The same things were measured in two ways. Each way mixes the same 12 hidden numbers, adds some noise and spreads widely along 6 directions of its own, which tell nothing about the thing.
Some things both ways: the first way, then the second way.
[  3 -14 -19   6  13   1  -7   4 -10 -17  -5   3   8   4   6   4   5  -3
 -14   3  -3  11  -1  -6   2  -4  -9   6]
[  2   9   0  -6   3  -9  -3  -7  -6  10   2  26 -19  -4  -7 -10   0 -11
   6   6  -6   3  17 -10  -3  18]

[ -6 -12  15   8 -12  -4  -5   7 -10  -7 -14   1   0 -10  -8  -9   7  -4
  -2 -14 -17  24   8   9  20 -20   6   1]
[-10  -3 -18  -1  -7   2  18   5 -18 -20  -2 -10   6  13 -12  16   5  13
  10  -1  15 -27  -9  16  -4 -10]

[ -9   3   2 -25 -13   7   1   9  -9  -5  10 -16 -11   2  14   4  -4  -8
  -2  17   0   6  -9   1  -5  -7   9  -8]
[ 15 -13   9   0  -1   3  -6 -13  -8  15   4   9   5   6   9  -7   2  -7
 -11  -2 -16   6  13 -13   1  -4]

[ -3  -1  16 -11   3  15  12  13  -7  -9 -29  20  10 -32 -48 -15  31 -10
   7  11 -22 -22  -4  -3   8  -9 -30  24]
[  0   1  -1  -6 -21 -20  11 -11  15   2   9  12 -28  -2  -8  -3   1 -21
  25  19   2  21  17  -2  -2  22]

[ -6 -15  -3   3  -7  -3  -2   4 -14 -11 -11 -16  -4 -13  -2  -3  -7   9
 -17 -23 -16   9  -3  -6  15 -11   3  -2]
[ -1  -4  -5  12 -28   1  -2  21  -6  -2  22 -29   3  20 -18   2   4 -11
   2  -4  14   6  17 -15  -3  10]

[ 18  -6  11  -8 -19  -5   0  -1   2   4  17  -2  21  -7   4  -7  13 -17
  -9  15  -4   3   6  27  -8   7  11  18]
[ -3   3   7   8   6  16  -7  14 -12  -4   6 -22  11   4  -6   4  -4   1
 -15 -21  13   1   1 -20   3 -19]

[ -2  -4   1  -4   0  -5   5   3  -1 -10  -4   0  11 -22  -3   9   6  -1
  19 -11 -12   5   6  17  16  -7   0   0]
[  5   3  -1   4 -11  20  -5   1   0  14  15  -4  12   2   0  -3  -3   1
  -3   3   3  -2   0   3  -4   1]

[  6   1  14 -25 -22 -23   0  -2  36   6  -7   9   0 -17 -16 -19  20   2
   6  -6 -15  -4  30  -3   8 -15   3  15]
[ 18   8   8 -10 -22  -4  -8   2   6  -1 -15   0  -3 -17   6   2   8   4
   0 -18   0   4  -9   0  -2  -8]

[  4   4   6  -6  -8   9   2   6 -14 -13   9 -23  16  -2  15  15   1 -14
  -4  11  -2   2   4  19  -4   1  19  11]
[  1 -17  -7   5 -27  -5   5  -6  -4  31  12   4  -5  12   7 -18   0 -16
   7  10   6   5  21  17 -15  20]

[  1  -7   5   1  -9   2   8  13   9 -15 -23  -9 -10  -9  -5 -11   1   1
 -14 -14 -19   9   9  -9  11 -11 -13  11]
[  1  -5  -4  17 -21   0   3  28 -19   7  29 -26  18  24   4   2   8  -9
  -7   5  21  -1  -3  -8  17   3]

[ -1   3   5 -12 -16  10  -3  -3  -6  -5   4 -11   4 -16  -6  -6   6  -2
  -9  -6  -5   5   6  -3  -6  -1  10   4]
[ 12  -3   5   3 -21  -9  19 -18  -3   8  -6   4   0   0   5  -1 -15   5
   5   5   6  -6  16  22 -10   5]

[ 11 -20 -11   2  -1 -12  -5   5 -12  -6  10 -11  13  10  11  11 -14  -6
 -19  -5   3   6  -4  11   2   5   5   8]
[  1   2  -2  -1 -11  16 -25  27   2   4  16 -12  13  -2  -6 -10  11  -2
 -14  -8  -9  -3  -3 -15  -2   2]

[ 11 -14 -14  -4  10  -3  -9   5   4  -8   6   3   9   1   4  -1  10  -4
 -23   9  -2  -8   1 -11 -12   0  -4  21]
[ -2  17   5 -13  14 -14  14   2   7  -2 -15  34 -11 -22  -5   6  -6  10
   8  14   0 -18   1   9  -4   8]

[ 17  -5   7   8   2   7   3   2  -8  -4 -11  18  32 -20 -37  -6  25 -13
   2   0 -12 -11  -1  14   1  12 -16  30]
[-14   8   2  -3   5  -1   9  -7  10   3  16   7 -12  -1 -14   1 -14  -7
  12  20  -1   6  14  -1  -5  13]

[ -3 -17 -10  -6   2 -21  -3  10  12  -4  -5  -6  -8   3  16   9  -8   6
 -10  -2 -19  -7  -7  -9  20 -24   7  -3]
[-11  -1  -5  -5  23   9   0   9   0  -3   5  25  -6   2 -11  14   6  -3
   3  15 -18 -16   2 -10   1  11]

[  8  -6   7  22   3  -8  -2   5  -4   3  -1   4   9  -3  -3   2  -5   7
   5 -21 -17  20   9   4  12 -15   6   5]
[-10  32 -14 -18  -3 -21  11  -1  10 -36 -27  -2 -17 -20 -14  19   2  16
  13  -8  10 -18 -19  11 -14 -10]

[ 23  -6  -5   4 -14 -15  -8 -11  11  -2   8 -25  11   0   7  -5  10  15
 -13 -19   0  16  32   5  15   0  17  31]
[-19  -3  12  14  19  -7 -15 -12  -7  14  36   9  -9  18  -5   0 -22  -7
   1  25 -10  15  25 -16   1   1]

[-16   0  -1   4   3  -9  -4  11 -11   9 -10   0  -1   2  -5  -6  -2  21
 -12  -4 -11   9 -15 -19  -6 -16  15  -8]
[ -4  14 -18  -7 -23   6 -18  20   9  -6   8 -24   4   7 -10   5  23  -4
   4 -10  -5  -5 -18  -2 -14   4]

[-15   5  -5 -19  -4  -9  10   6  -1  12  10  -6  -8   1  13 -24   1  31
 -29  29  11  10 -11 -20 -27 -13   9  -7]
[ -2  15   3   1  13  -3  12   0 -11   2  10   6   9  -2   9 -17  -8  10
  -4  18  -3 -23  -8  19  11  -2]

[-12  -4  -1  -9  -1  -7   2   9  -2  -5  -2 -16 -12  -4  18   1  -4   8
 -10   6  -7   5  -7 -10   3 -17  10  -3]
[ -3   5  -5  -4 -12  -8   0  12   2 -11  -3 -12 -12   2 -19   2  13 -14
   6  -9  11   7   7 -22  -3  -2]

[  0   4   0   0  -5  -5 -12   7  25   5  -8   2 -19   7   0 -10   6  14
   5 -21  -4  25  15 -27   3 -13   5   5]
[ 15   7   7  -4 -11 -10  -7   8  -5   4 -12  -4  11  -5  13   6  10  11
  -8 -19   1 -10 -14   7  -4 -17]

[ -9   1  17 -10 -19 -19   8   8  16   2  -2 -13  -3 -16   9 -15  -8  12
 -17 -10 -16   9  17  -3  -7 -21  20  -4]
[ -2  -2 -12 -16 -26   4 -13   1 -11  -5  21  -8   2   5  -6  -6  12  -9
   0  -1   0  17  -8 -20   5   3]

[ -4 -10  12   0   6  -5   1   8 -15   1   3   4  -1 -12 -11  -1   1   1
   3  -3   0   1   1  -2  10 -16  -4  12]
[  3 -18  10 -18  -8 -13  12 -32  -1   7 -14  28 -10 -14  -1 -17 -15  12
   9   8 -19  -7  24  25 -20   0]

[ -7  11  -2   9   4   9  -6   9  -5   0  -3   6  -3  16   7   2   1   6
   1   4   7  31  -4 -13  -9  -7   4  -7]
[ -8   4  -4   1   6  -8   6  -3 -20   5   2   1 -13   7   2 -11  -1 -12
  -1   1   9   1   4  -4   5   2]

[ -5 -15 -12   8  28   0  -3   7  -9 -14 -10  16   2  -6  -2  14   5   1
  -4   5   9  -5  -8 -18  15 -13 -22  11]
[ -1  -9   1   1   2  16  -5   4  -5  15   8  18   1  -6   4 -11  -4  -1
  -2   9  -5  -8   4   5   1   3]

[-15 -10  -2   3  23  10   8  18 -16  -1 -12  12  -2 -16 -13  -4   5  13
 -16  13  -7 -19 -32 -26  -2 -18 -13   4]
[  3 -19   5  10  -8   6   7   0 -13  25   9   3   7   9   4 -15 -14  -2
  -9   2   1  -8  27  11 -10  12]

[ -2 -18  -2  -3  -7   0  -9  12  -1  -3  -2   6 -13   4  -3  -4  -8  -3
 -12 -13  -8   9  -5 -12   9 -17  -2  -6]
[  2  -5  -6   2 -10   7  -5  27  -6  -7  10  -4   2   4   1   3  13  -3
   2  -9  -4  -8  -8  -7  12   9]

[ -7  -3   7  -5   9   1   0  20 -14 -11   9 -18 -17   9  31   5 -11 -10
  -9  20  -4  12  -8  -5 -14 -10   5   6]
[  9 -10   1 -14 -29  -7   1  14  -4  25   4  -1   7  10   0 -15  27  -9
   9 -11   0   1  -4  10 -10   8]

[ -6   5   7 -17  -1  -2   9  12   6  -5 -10   5  -9 -12  -1  -4  10  -5
  19  14 -21   2  -6   3   4 -11 -12  -2]
[  4  20   5  -8  14   2  11   2   7  -4  -4   5   4  -3  -5  18  10   0
   5   4  -2  -9 -17  -6   4 -10]

[ 15   2 -10 -13 -10 -16   3  -6  24 -14   5 -27   6  -2  28   4  -1   6
 -14  -1   0   6  28   2  -1   3   8  19]
[ 14   3  13   1 -14  -8   9  -7  -5  37   7  15  11  -2  13 -21  -9   1
  -4  18   3  -7  12  23  -5  11]

[ -3   2   1  -2   3  13  -4   7 -19   2   0  13  -5  -6 -24  -2   3   1
  20 -11  -9  13 -11  -8   6  -6 -13  -6]
[  5   5  16  10  12   3  11  -8   0   5   4   1   6   5  10  12 -18  10
  -3   8 -10 -14   2  16   2  -1]

Other things, the second way, with their names:
(358): [-13  11  -5  -8  11  -9  33   2   0  -6   1  17 -16   0  -9   7  -3  -2
  24  11  11 -11   0  15   3  18]
(613): [  4  15  -6 -11  12  18 -13 -14 -25 -10 -12  10  12 -15  -1  -4  -1  17
 -14 -17   4 -13 -15 -13   3 -34]
(463): [  1  15 -21 -15 -19  -4  -1 -22   3 -22  -3  -1 -10 -10  -3   2   2   3
  14  -3   3   5 -12   2  -5  -8]
(618): [  5 -17  13   1 -27 -12 -18  15 -20  15  30 -15   9  13   7 -20   5  -8
 -11  -7   1  22   6 -16  13  -2]
(642): [  4   6  -2 -10  -8   8  11 -15   0   2   5  10   9  -7   2  -7  -6  12
   8   9  -4 -11  -5  22  -5  -3]
(695): [  1  -7   1  -8 -15  -3  -9   5   5   6  16 -14 -20  13  -8 -24  27 -39
  10  -2 -15  30   9 -29   7  14]
(607): [-13  -2 -16   3  -1  -7  34   4  -4 -29  -9  -1   0  -7 -11   2 -10  13
   9  23  16 -37   3  27   0  -4]
(2): [  9   2 -10   8 -17  -6  23   7 -16  -4  -1  -5  -4  13  -2  -5   6  -3
  11   2  13 -18   6  14   7  13]
(522): [  1 -10  -4   0   1   1   9 -17 -14  -3 -12  -7   6   4  -5  -8  -5   4
 -11   2  -4 -16  14   2 -13 -16]
(74): [-13  18 -23   3   9   9   5  14   1 -27   7  -8  -4  -1  -4   5   9   1
  14   1  12 -17 -24   4  12  -9]
(413): [  9 -11   5  -6  -4   4 -30  -7  -9  -2   1   5  -7  -9  11   1   4  -9
 -16 -20 -13  24  -1 -33   9 -15]
(37): [-13   2  -4  13  -1   7   1   7  -2  15  11  -1 -16  17 -12   3   3 -18
  14  10  10  -1  10   3  -8  12]
(483): [ -6  -6   0 -22  -2 -12   6  -1   1   1 -13  25 -16 -16  -9 -13   7  -3
   9   3  -9  -7   7   6 -13   9]
(454): [ -1   0 -16   2 -10  11   5  21  -9  -4  -9 -16  11   5   1   4  17   5
   1 -20  14 -25 -16  15  -7  -8]
(200): [  3  13   2  -2 -15 -12  -1  -8   8   0   5   2 -10   0 -14   1  -5  -1
  12   8  -1   3  16  -1 -13   6]
(212): [  7 -17   0  -9 -21 -17 -14 -29   8  14  12  32 -22   1  -4 -12   0 -12
  16  15 -28  21  34  -7 -16  20]
(586): [  8  -5   4 -18  -1  -6  -4 -10  -4  -1  -8  14  -3 -10   2  -9   6  -1
  -7  -5 -19   1   3 -10  -2  -1]
(21): [ 23 -20  -1   7 -22  37 -10 -13 -13  19  23  -8  36  19  20  -5   3   9
  -9   0 -22 -11 -10  16   3 -10]
(476): [ -5 -16 -10   0 -29   6  19   3  -1   6  19 -11  -1   8   0 -10   0 -16
  11  20  13   5   3  13   5  15]
(690): [ -3   9   3 -11 -10  -4 -26   9  16  -1  24  -5 -16   3 -10   5  17 -27
   5   4 -15  35  -3 -41   7   9]
(357): [ 12 -16  14   2  -7  13  -5  -5 -11  30   6  -1  14  12   9 -22   4  -5
 -10   1 -17  -6   8   8  -6  -4]
(13): [ 10   0  -1   2 -19  -7   4   5   0   3 -10   3   2 -10   6  -4   0   6
   1  -6  13 -10   4  16  -6  -4]
(412): [ -8  -8   6  -9  17   3   8 -15 -10   1   9  26 -13  -2  -1  -5 -13  -3
   1  17 -19   0  12  -5   8  11]
(658): [  6 -15   0   3 -11   1 -16   1 -13  -2   5 -10   1  10 -11  -2   9 -13
  -8 -13  -1  16  19 -36   0 -13]
(698): [-12  -1 -14  -5   5  26   0   6  -4 -10  29 -11   9  16  -5   1  12 -10
   2  14 -15  -2 -20 -10  14   3]
(667): [ -5 -17  -6  23 -13  20 -19  32  -2   8  21  -9 -10  16  11   8  11 -15
   8  -8   1   0  -5   3  11  11]
(458): [ 13   7   4  -6 -19 -14 -11   8  -3  12  -7  -9   2   8  -3   0  20   3
   6 -34   2   1   1   2 -18  -4]
(164): [  1   3 -12  -5 -17  10  -1  19  10   5  24 -10  12   4   5 -18  21  -8
  10   2  -2   0 -18   8   7   7]
(152): [ 10   1   1 -18  -9  12 -19  -4  11  -4  -5  13  12 -21   3  11   9  12
  -2  -6 -12  -1 -20  -5  -5 -24]
(324): [ -4 -14  -1   7  -1  -2  -1  -4 -16  -6   0   3  -7   6   1   6  -7  -4
  -5   3   2  -2  10  -7   5  -7]
(56): [  1   5  -1   4  -7   3  -2   9  -7   0  12  -4  15   3  -2   5  -6  18
   0  -6   5 -14  -3  10  -3  -6]
(365): [  2   0  10   3  -3  12  16  -6 -11  14  15  11  -7  12   0 -10  -5  -1
  21  12  -6  -9   3  23   7  12]
(248): [  2   4   3   6  -4 -13  -8   4   0  -2  -7  -4  -7   4  10  27  -3   6
  -5 -16  -3  -3  -2   2 -11   0]
(142): [ -5   8  -2  -2 -17   0 -11  32  -6 -17  12 -22  11 -11  -9   5   3   2
 -13  -8  25   4 -10 -23  12 -12]
(330): [ -5   8  -5  -2 -14 -23  24  13  11  -5  -3   5 -14  -9 -14 -11   0  -2
  22  13  18 -10  13  17  -6  15]
(560): [  3  18  -4   1   5  -4  16   7   7 -30  -7   5   3 -13  -6  25  -4  16
  10  12   7 -26 -15   8  11 -13]
(409): [ -7   3   4   3  13  -9   3  13  -5   0  -6   4   4  -3  -5  12  -7  11
  -7 -11  11 -13   8  -2  -9  -7]
(584): [  0   3  -3   3  18  28   8  -4 -13  -8  13   8   4  10  12  20  -3   5
   3   3 -13 -16 -23   5  20   0]
(126): [  4  -2   0 -16  -4  -1 -27  -5   2  -3 -12  11  -6 -14 -13 -10  10   0
  -7 -16 -21   2  13 -23 -17  -7]
(132): [  0   0 -10 -20 -19 -27  19 -28  -6  -7  -6   3 -16   8  -4  -4  10 -10
  16  19 -10   2  -2   8  -7   5]
(488): [ 14  -4   3  -1 -18  12  -2  -2   9  25   6  10  16  -3   9  -9   2   7
   2   3 -10 -11   3  23 -14   7]
(146): [ -9   6   3  11   4  -7  34  16   2  -9  -1   3 -24   3  -7  14  -7 -10
  23  14  17 -13   5  14  11  19]
(129): [  4  17   9 -12  -3  16   4   2   2 -14   8  -9   5  -6  -9  12  -3   2
  -2  -1  -6   3 -13 -17  10  -1]
(153): [ -3  15 -12   9  -7  19 -21  13   1   9  43 -11  16  19   8  19   8  -9
  -1   9   2  11 -23 -16  12   3]
(91): [ 24  13   4 -13  -7  18 -14 -15  -1  -2  -2   1  31  -6  -3   8   7  24
  -6 -16 -14 -11 -16  -3  -7 -32]
(629): [  6 -14  -5 -15 -15   9   0 -15  -7  -3  -9   5   4  -6   0 -12   1  11
  -1 -11 -17 -12   5  12 -14  -3]
(32): [ 21   4  -4  -5 -21 -26  21 -23  -9   5 -19  16  -1   4   2   1   3  11
  14  -1   3 -17  13  24 -15   1]
(325): [  8   2  -8   2 -19  -9  17  12   0 -10 -23  -8   3  -7  -8   1   4  12
   8 -18  19 -29   7  23 -17  -5]
(331): [ 14 -14   7 -13 -21  -9  -6 -21  -7   8  -9  11  -6 -13  -2 -23  -3  -4
  -5 -10  -5  15  26 -12 -11  -4]
(344): [  0  -9  -3  12   3 -25   1  -2 -11   1   1   9  -5   8   5   6  -1  -5
  -2   6   9  -3  14  -7   2  -9]
(640): [ 17 -10  15   9   9  21   9   5 -21  28  -4   5  16  16  -2   4   0   1
 -13 -21  -3 -17  20  -6  -7   4]
(465): [  1  -1   0  11  -5 -25  10 -12 -13  -1   0   7 -19   6  -1   1 -14  -8
   5   7  10   3  27  -4   1   7]
(226): [ 12  -9  14  -3  -7  -6 -19   0  -8   8 -14  -1  -3   4 -15   9   7  -3
 -11 -32  -4  12  24 -33 -19 -14]
(528): [ -9  -1  -2  -5  21  -8  34  -1 -10 -19 -25  14  -1  -6  -3  27  -8  16
   1  -1  10 -31  -5  15  -2 -10]
(406): [  6   3   9  -5  -2  -9  -7   0  18   1  -9   0  -7  -2   9  15   8  -1
   2  -3 -25  -2  -8   7 -11   0]
(446): [-14   4  -2   0  16  -7   0  -9  -4 -11   8   6  -9   1  -8   6 -10  -2
  -2  17  -5  -1   6 -13   2  -8]
(266): [  0 -12  -4 -23 -14   9 -17 -13   3  12  -4  18   5 -18   1 -16   5   6
  -4  -1 -15  -1  -1   7 -21  -9]
(160): [-13  14 -15  -2   3   0   5  11  12 -18  15  -2  -3  -1  -5   8   6   0
  14  20   0 -12 -17   8   7   3]
(92): [ -4  -3  -1   3  -2  16  -3  -3 -10  -7   3  -9  11   5  -2  19  -8  11
  -7   1   2 -14  -8   3  -5 -20]
(537): [ -2   6   3   5  10 -15  26  -8  -8  -9 -18  15 -21  -1  -6  14 -10   2
  15   5  12 -18  12  12  -2   2]

Some of these things the first way, each followed by its name:
[ -3   9  16 -18 -18  -5  11  10   3   0 -16   5  -7   6 -12  -2   8 -10
  12  22  -4   7  -6   5  12  -5 -13   3] => (695)
[ -3  -3   2   0   7  -7  -6   6   1   2   5  -2  14  -3   4   5   6   3
 -18   9  16  -6  -1 -11 -14  -1  15  18] => (266)
[  6  -9   5  -3  -3  -5   3   1 -15  -9   7   5   9 -15  -3   0 -11 -17
  -5  -3 -14   3  -1   7  -5   0 -15  -1] => (129)
[  3  -6   3 -16 -31 -23  -7 -12  40  -1  -9 -12  -8 -25   7 -22  21  11
  -5 -23  -9  22  31   0  15  -5  11   4] => (91)
[ 16 -20 -10  14   9  -2   4   4  -1 -20   0 -19  -1  -5  22  12  -9   1
 -17 -11  -4   3   5   1  26  -6 -12  21] => (330)
[ -7  -9  -7 -11 -12  19 -18   5 -35  -3  32 -24   1  11  26   3  -6 -12
 -25  13  15  20 -19   8 -24   5  33  -8] => (325)
[  2  11  15   3 -22   3   2   2  -9 -13 -16 -16  -2   8  -2  -2  -5 -11
  -9  -5  -6  29  15  -2   5  -1  -1   8] => (132)
[  9  -6  12  -9  -5 -10   7   7   6  -6  14  -8  -3  -5  16   9 -10 -10
  -4   8  -9  -6  14   5  13 -23   2  12] => (413)
[-18  -2   0 -12   5   3 -14  -2 -29  -4   6  13  -9  -8  -6  -7  12   0
  15   6  11  33   0  -4  -2 -11  -6 -13] => (365)
[ -1  -7   9  -7  -4   4   4  10  -8  -9   0   0   5 -12  -6   2   3 -12
   0   1   0   2   1  10   3  -3  -4   9] => (331)
[ -6 -12  13   3  -3 -14   9   8  -1   2  -4   5   0 -14  -1  -2  -7   5
 -13   2 -10  -5  -6  -3  16 -25  -1  -1] => (629)
[-14  -2   5 -20   4   0  -7  11  -9  -2  14  -7  -7 -13   8   5   2  -4
   6   5   6   1  -2  -3 -11  -9  13   1] => (152)
[ -6  -5  -1  -3  -3  11 -15   1 -17  -8   1  -5  -3   5  -4   0   3  -4
 -18   0  10  13   1 -19  -1  -8   5   7] => (324)
[  0  -9   3   1   4  -3   1  10  -8  -1   5   9  -2  -3  -1   3  -9  -3
  -1  -1  -5   5  -5  -3   7 -15  -7  -2] => (412)
[ 14  -9   4   5  -6 -11  -4  12  30  10  -3   4   3  -5  -4 -10  11   9
  -1 -16 -22  -1   7  -2   6 -11  12  17] => (409)
[ -2   2 -14  -4  -2  -2 -22  -9 -16 -10  11 -18  12  11  21  19  10  -4
   0   7  11  23   6   3   3   2  26   3] => (37)
[-15  -7 -14  -2  25  17  -7   6 -27 -10   2   4 -17  -3  11   6  -4   5
 -21  20   5  -5 -28 -43  -4 -19 -17  -4] => (146)
[ -9   2   9   1  -8  11   3  11 -17  -1  -8  11   2   0 -10  -1  -3  -9
  -4   7  -1  13 -22  -1  -3  -1  -6 -12] => (698)
[  9 -13  12  14   4  -1  -6  -2 -16 -13 -24  21  24 -18 -42  -4  25 -18
   2  -7 -11   1  11   6  19   0 -23  29] => (92)
[  5 -19   3   7   5  -9   5   4  -2  -3   6  -6   1 -22   7 -14   1  12
 -21  -7 -18   2   5   0   5 -18   0  14] => (56)
[ -5  -6  -7  -3   5  13 -10   8 -19 -13  16 -17  -6   1  21  15  -9  -3
  -2  -5  11  16  -2  -2  -1  -7  12  -2] => (13)
[ 18   5  10 -13 -20   5 -13   3 -14   7  16  -3   8  17 -15   2   4 -24
   3   9  -5   4   0   8  -7   9   9  17] => (406)
[  4  -5   1  -7 -18  18  -9   1 -17 -21  -5 -15   1  -5   0 -15  17 -19
 -17   4 -10  24   9   9  -3   3   1  11] => (32)
[ -3   1  12  14   1  22   5   2 -25 -11  -4   7  18 -19 -11  -2   8 -10
  -6   3  -3  12  -5   8  -2  -4  -5   5] => (463)
[-28   4  15 -31 -20   7   3   4 -18   1  -6   3  -7 -24 -20 -18  14  -2
   1  13  -2   6 -11  -1  -3 -13   3 -17] => (21)
[ -9 -10 -12  -9 -11   9 -18  -1  -1  -9  -4  -5 -17  -6  -6  -6   3   6
  -1 -30   6  24   5 -18  11  -5   2  -9] => (560)
[ -2  -3  -2   2   1   4 -13   9 -11   0  20 -20 -18  12  33  -3  -6   3
  -8   3  -6  31  -4  -7 -13 -12  21  -2] => (458)
[-10 -21   2   2  21  -7   6  20 -33  -5  -8  15   6  -5 -17   4   3  -5
   1  17 -11  -7 -22   9  10 -17 -14   6] => (126)
[ 21 -16   2   0 -17 -11 -19   0  14  -6  -7  -3   7   2  -8  -6  19 -18
  -5 -14 -17   9  18   7  14   4   5  27] => (226)
[  1  -7  27 -12 -12 -15  13  18   8   4  -9   4 -11 -13 -26 -32   7   5
   0  -6 -18   8  24   4   1 -19 -11  23] => (618)
